There are 3 nested groupings, the coarsest first. Each group lies inside one group of the grouping before and may be the whole of it. The rows also spread widely along 10 directions, which tell nothing about the answers.
Known rows, each followed by its group in each grouping:
[-312 45 45 -263 -92 307 274 70 -5 408 -15 94 421 -226 -104 -251 -146 -178 67 120 182 -512]  j_692 rugat fefab
[65 -62 13 33 120 -3 189 -228 -174 -32 45 66 11 -213 159 22 -43 -105 218 116 85 12]  j_692 nin barar
[585 -195 -59 21 372 26 -138 -26 134 -108 22 172 -551 -19 -173 64 327 324 -85 185 243 175]  j_644 gebe noko
[-48 -251 86 -191 44 -27 -55 -248 137 155 405 166 -113 -170 124 -11 76 -58 263 163 56 -70]  j_644 gebe bura
[93 109 130 -228 118 44 71 -75 -71 -47 3 225 2 -115 3 -49 -83 -80 2 132 289 -115]  j_692 sezo lisi
[-150 61 43 -264 169 -76 -96 95 160 206 11 90 -225 235 -188 117 189 -23 -123 76 384 147]  j_644 Lun Zubu
[-13 -348 -99 109 178 202 181 -109 136 203 165 356 3 -342 241 -34 189 72 48 97 -293 -141]  j_644 Lun badit
[-57 -110 -87 -121 239 187 139 -56 74 27 107 359 -64 -150 31 3 27 -12 -117 157 -11 -193]  j_692 nin valum
[-74 13 -23 41 270 -144 193 50 -100 -42 -231 161 -158 40 -12 137 101 -84 -234 -35 -74 376]  j_644 ner susom
[-35 -73 -16 -102 -8 -136 89 195 180 134 59 -10 191 -22 -111 9 -129 -68 -143 2 42 -30]  j_644 ner vig
[-8 134 70 -8 143 79 157 82 -367 215 -180 91 82 -31 49 70 147 -36 -65 147 64 -47]  j_692 rugat monib
[127 109 91 203 -10 -94 70 43 -296 140 -67 65 106 -52 190 117 232 32 69 -37 163 133]  j_644 gebe gem
[114 36 10 -127 169 61 158 28 -186 42 -77 -7 45 -64 3 39 -8 -46 -31 187 31 -89]  j_692 nin sen
[-9 -20 -162 48 232 43 224 148 -119 -2 -86 2 90 -45 23 94 -33 -4 -202 90 -157 -65]  j_692 nin valum
[-52 -100 109 -107 239 51 218 -87 -166 50 -196 128 -48 -151 34 -37 119 -122 -107 87 -239 252]  j_644 gebe bura
[-84 -202 -165 307 47 2 68 48 66 195 103 150 63 -68 94 155 151 21 -11 -30 -72 -45]  j_692 nin barar
[166 96 74 -67 105 37 104 62 -120 7 -161 110 33 -29 -68 47 1 -60 -119 95 188 5]  j_692 nin sen
[157 108 2 -68 33 134 73 51 77 109 -163 -9 45 -23 -298 -87 -32 16 18 49 650 -133]  j_692 nin barar
[39 -4 235 -196 -142 7 -135 -33 40 283 205 167 58 -23 5 -3 176 -21 136 114 334 -110]  j_644 gebe gem
[-42 -148 257 -83 -181 -65 -176 -215 143 252 49 59 -24 -4 -255 1 39 -244 203 47 390 145]  j_692 nin valum
[-17 -201 66 -222 209 54 -16 -276 -76 238 316 240 -268 -134 212 65 263 37 255 288 6 -33]  j_644 ner vig
[-146 -34 23 -86 243 216 125 -141 -176 247 35 371 -177 -110 182 8 357 54 86 117 132 18]  j_644 gebe noko
[393 -85 136 -97 99 152 26 68 -109 217 -346 -250 -44 -57 -436 -139 100 28 -46 259 155 -27]  j_692 rugat fefab
[-71 -117 60 -359 138 101 89 -203 -100 217 216 -48 -43 -167 61 -81 82 -26 307 270 54 -162]  j_644 gebe gem
[-218 19 36 -162 78 -183 167 16 46 16 133 221 90 -53 120 67 -138 -186 -90 -8 13 82]  j_644 ner vig
[106 -82 -80 7 201 -103 22 59 12 2 145 87 -156 -7 56 113 111 97 -23 57 87 66]  j_644 gebe noko
[-145 -124 -135 -12 212 92 123 123 46 332 -158 -119 -27 35 -173 13 218 23 -47 33 52 71]  j_644 Lun Zubu

New rows. What belongs after each?
[10 19 -39 138 85 -34 151 45 -107 108 -89 68 71 -86 45 42 126 -5 21 -71 117 101]  j_644 gebe gem
[-220 86 255 -365 -49 -112 -51 -2 -107 198 293 145 117 40 202 84 39 -158 30 159 83 -66]  j_644 gebe bura
[-41 24 -64 60 37 11 406 200 197 -134 -254 333 314 -247 -69 -131 -272 -136 -375 -199 -19 9]  j_644 ner susom
[-41 90 -72 85 41 131 58 372 126 220 -147 215 150 117 -163 98 133 65 -404 -17 212 -156]  j_692 nin barar
[-59 -24 59 -67 83 -100 -59 11 173 125 52 219 -165 80 -61 95 165 -48 -60 -20 312 190]  j_644 Lun Zubu
[-121 -376 -102 45 -87 -8 76 126 340 211 238 110 291 -200 -15 -39 -46 -39 -83 -15 -371 -196]  j_644 gebe gem
[216 -38 -170 282 175 65 147 -8 74 -78 -166 205 -88 -139 -129 25 34 39 -71 -89 326 59]  j_692 nin valum
[361 88 -63 -44 271 93 226 28 -328 -114 -27 24 26 -172 189 59 -1 108 -24 252 -22 -191]  j_692 nin sen
[10 199 -182 45 303 49 213 -50 -53 -150 -53 351 -120 -105 62 19 -39 32 -16 -51 478 -85]  j_692 sezo lisi
[95 -94 39 -65 36 244 134 -105 -94 277 -111 -19 105 -187 -114 -111 80 -46 199 161 197 -186]  j_692 nin sen
[253 -180 -271 -31 129 -90 77 390 313 -6 283 -7 143 -67 -24 66 -138 225 -296 101 -155 -336]  j_644 ner vig
[-2 -71 -182 54 -1 -225 30 223 338 -71 263 115 138 -30 -21 92 -158 14 -153 -117 109 -97]  j_644 gebe gem
[219 -375 -146 178 175 105 5 231 352 103 -109 249 -101 -87 -242 10 255 180 -429 13 -344 72]  j_644 gebe gem
[-192 59 -138 -6 -81 -161 20 296 203 136 350 124 237 56 102 118 -86 33 -56 -120 289 -243]  j_644 gebe noko
[253 -37 262 -211 84 -153 -64 55 -32 -39 22 147 -84 23 65 96 86 -53 -201 195 -94 198]  j_644 Lun Zubu
[-259 -282 -96 -92 67 63 90 54 145 312 179 40 128 -105 3 2 103 -33 -2 94 -314 -133]  j_644 gebe gem
[132 -93 29 43 59 -195 94 177 202 -169 -101 222 68 -61 -111 42 -91 -89 -391 -88 -171 237]  j_644 gebe gem
[-223 160 -12 -266 49 -97 78 -1 -14 30 281 148 103 28 123 123 -162 -164 66 103 293 -212]  j_692 nin sen
[398 -69 489 -236 37 -9 -25 -188 -173 -16 -227 184 -137 -122 -27 -66 159 -142 -51 221 26 362]  j_644 Lun Zubu
[82 251 136 -36 174 -151 162 131 -330 11 -271 52 9 76 51 126 76 -64 -186 6 185 302]  j_644 ner vig
[-220 -137 28 -78 173 145 -15 37 41 285 -12 355 -142 77 -27 155 314 -42 -248 161 -140 35]  j_692 nin barar
[138 95 -14 -3 181 -123 352 150 -46 -303 -282 102 174 -165 -25 -44 -238 -129 -325 -89 -117 200]  j_644 gebe gem
[280 145 4 -11 105 -213 87 199 -272 -112 239 9 144 -29 448 207 -3 123 -52 141 -43 -116]  j_644 Lun Zubu
[97 -139 -61 93 205 21 -36 106 67 110 -156 143 -164 62 -204 95 200 46 -252 61 -47 110]  j_692 sezo lisi
[-239 119 -30 112 124 94 3 156 -11 288 -85 412 -90 178 -6 221 341 14 -266 -26 268 45]  j_692 nin barar
[266 -152 -92 324 109 -261 -7 -85 140 -177 155 282 -199 -116 110 169 103 55 13 -132 111 284]  j_644 gebe gem
[139 -37 21 -84 83 8 150 131 -83 61 -99 -97 169 -93 -48 -39 7 12 -84 106 -98 -26]  j_644 gebe gem
[151 42 -78 107 40 -58 197 61 -129 -48 41 10 217 -147 134 74 -146 -47 49 18 96 -153]  j_692 nin sen
[56 92 62 -88 188 22 155 -63 -260 44 -201 -93 -40 -6 -42 47 32 -94 33 151 201 111]  j_692 nin barar
[126 -93 -178 103 191 154 103 -112 -28 99 50 76 -103 -150 -24 7 107 91 180 98 298 -154]  j_692 nin valum
[-157 187 -153 354 72 28 130 141 3 72 48 594 54 -7 255 228 186 47 -188 -194 378 -61]  j_692 nin barar
[289 -87 50 43 75 -28 -13 70 153 11 26 228 -70 -76 -1 28 129 92 -117 32 171 49]  j_644 Lun Zubu
[-100 24 -16 -185 219 108 68 111 26 164 25 261 -81 17 7 26 196 52 -209 94 94 -51]  j_644 gebe bura
[147 -107 -156 300 72 -98 226 50 -82 -8 -40 -64 167 -207 110 33 14 40 72 -104 -73 63]  j_644 gebe gem
[239 -207 -198 333 168 31 183 249 126 57 -165 74 76 -125 -25 34 146 152 -252 -74 -182 68]  j_644 Lun Zubu
[-367 -93 128 -162 37 122 167 -81 -125 332 -278 -101 147 -25 -235 -60 22 -324 12 81 -46 142]  j_692 nin valum
[11 -69 203 -29 113 108 78 -73 -282 186 -249 167 -4 -82 14 11 211 -121 -83 145 -181 141]  j_692 sezo lisi
[73 -53 90 185 7 -137 118 -84 -18 -41 -32 296 54 -181 31 49 -75 -180 -9 -60 118 133]  j_692 rugat monib
[-174 -99 -279 97 112 -13 272 103 181 64 50 10 208 -175 -35 -46 -129 -20 19 -135 47 -126]  j_644 gebe gem
[392 108 -22 -148 217 -40 -43 202 86 -168 289 376 -138 7 232 147 95 258 -259 183 208 -200]  j_644 Lun Zubu
[18 45 149 79 -24 -107 83 73 -94 130 -35 139 155 -54 171 91 74 -79 -36 -30 75 134]  j_644 Lun badit
[22 45 31 -274 138 -69 -87 138 262 91 178 311 -174 115 -118 83 68 58 -221 101 363 -42]  j_644 ner vig
[239 -66 -96 -49 156 -7 126 271 182 -6 -139 -5 21 -18 -238 -29 -46 121 -309 58 42 -37]  j_644 ner susom
[-3 -122 -5 -112 296 76 124 -4 4 28 -82 290 -156 -89 -94 39 69 -59 -228 184 -146 20]  j_692 rugat monib
[-230 40 -199 122 182 17 226 -83 -14 137 -203 -56 -45 -13 -210 32 -4 -142 156 -123 437 126]  j_692 nin sen
[-130 -105 -20 36 127 -83 102 -139 108 82 -88 44 -108 -65 -163 -20 34 -145 89 -116 253 293]  j_644 gebe bura
[-295 -57 -67 -103 223 137 96 -34 35 216 -56 202 -95 25 -125 64 135 -103 -105 86 78 13]  j_692 nin valum
[412 -119 153 -126 -90 -172 -12 145 -35 35 90 -250 200 -78 -35 1 -100 40 -22 215 -103 -87]  j_644 ner susom
[2 -102 -81 262 110 3 169 -45 -48 70 -183 45 9 -97 -60 69 61 -87 19 -50 76 167]  j_692 nin barar
[-399 -41 -132 -49 206 51 407 -117 -26 114 -144 46 125 -197 45 -97 -83 -224 117 -79 13 111]  j_644 Lun Zubu
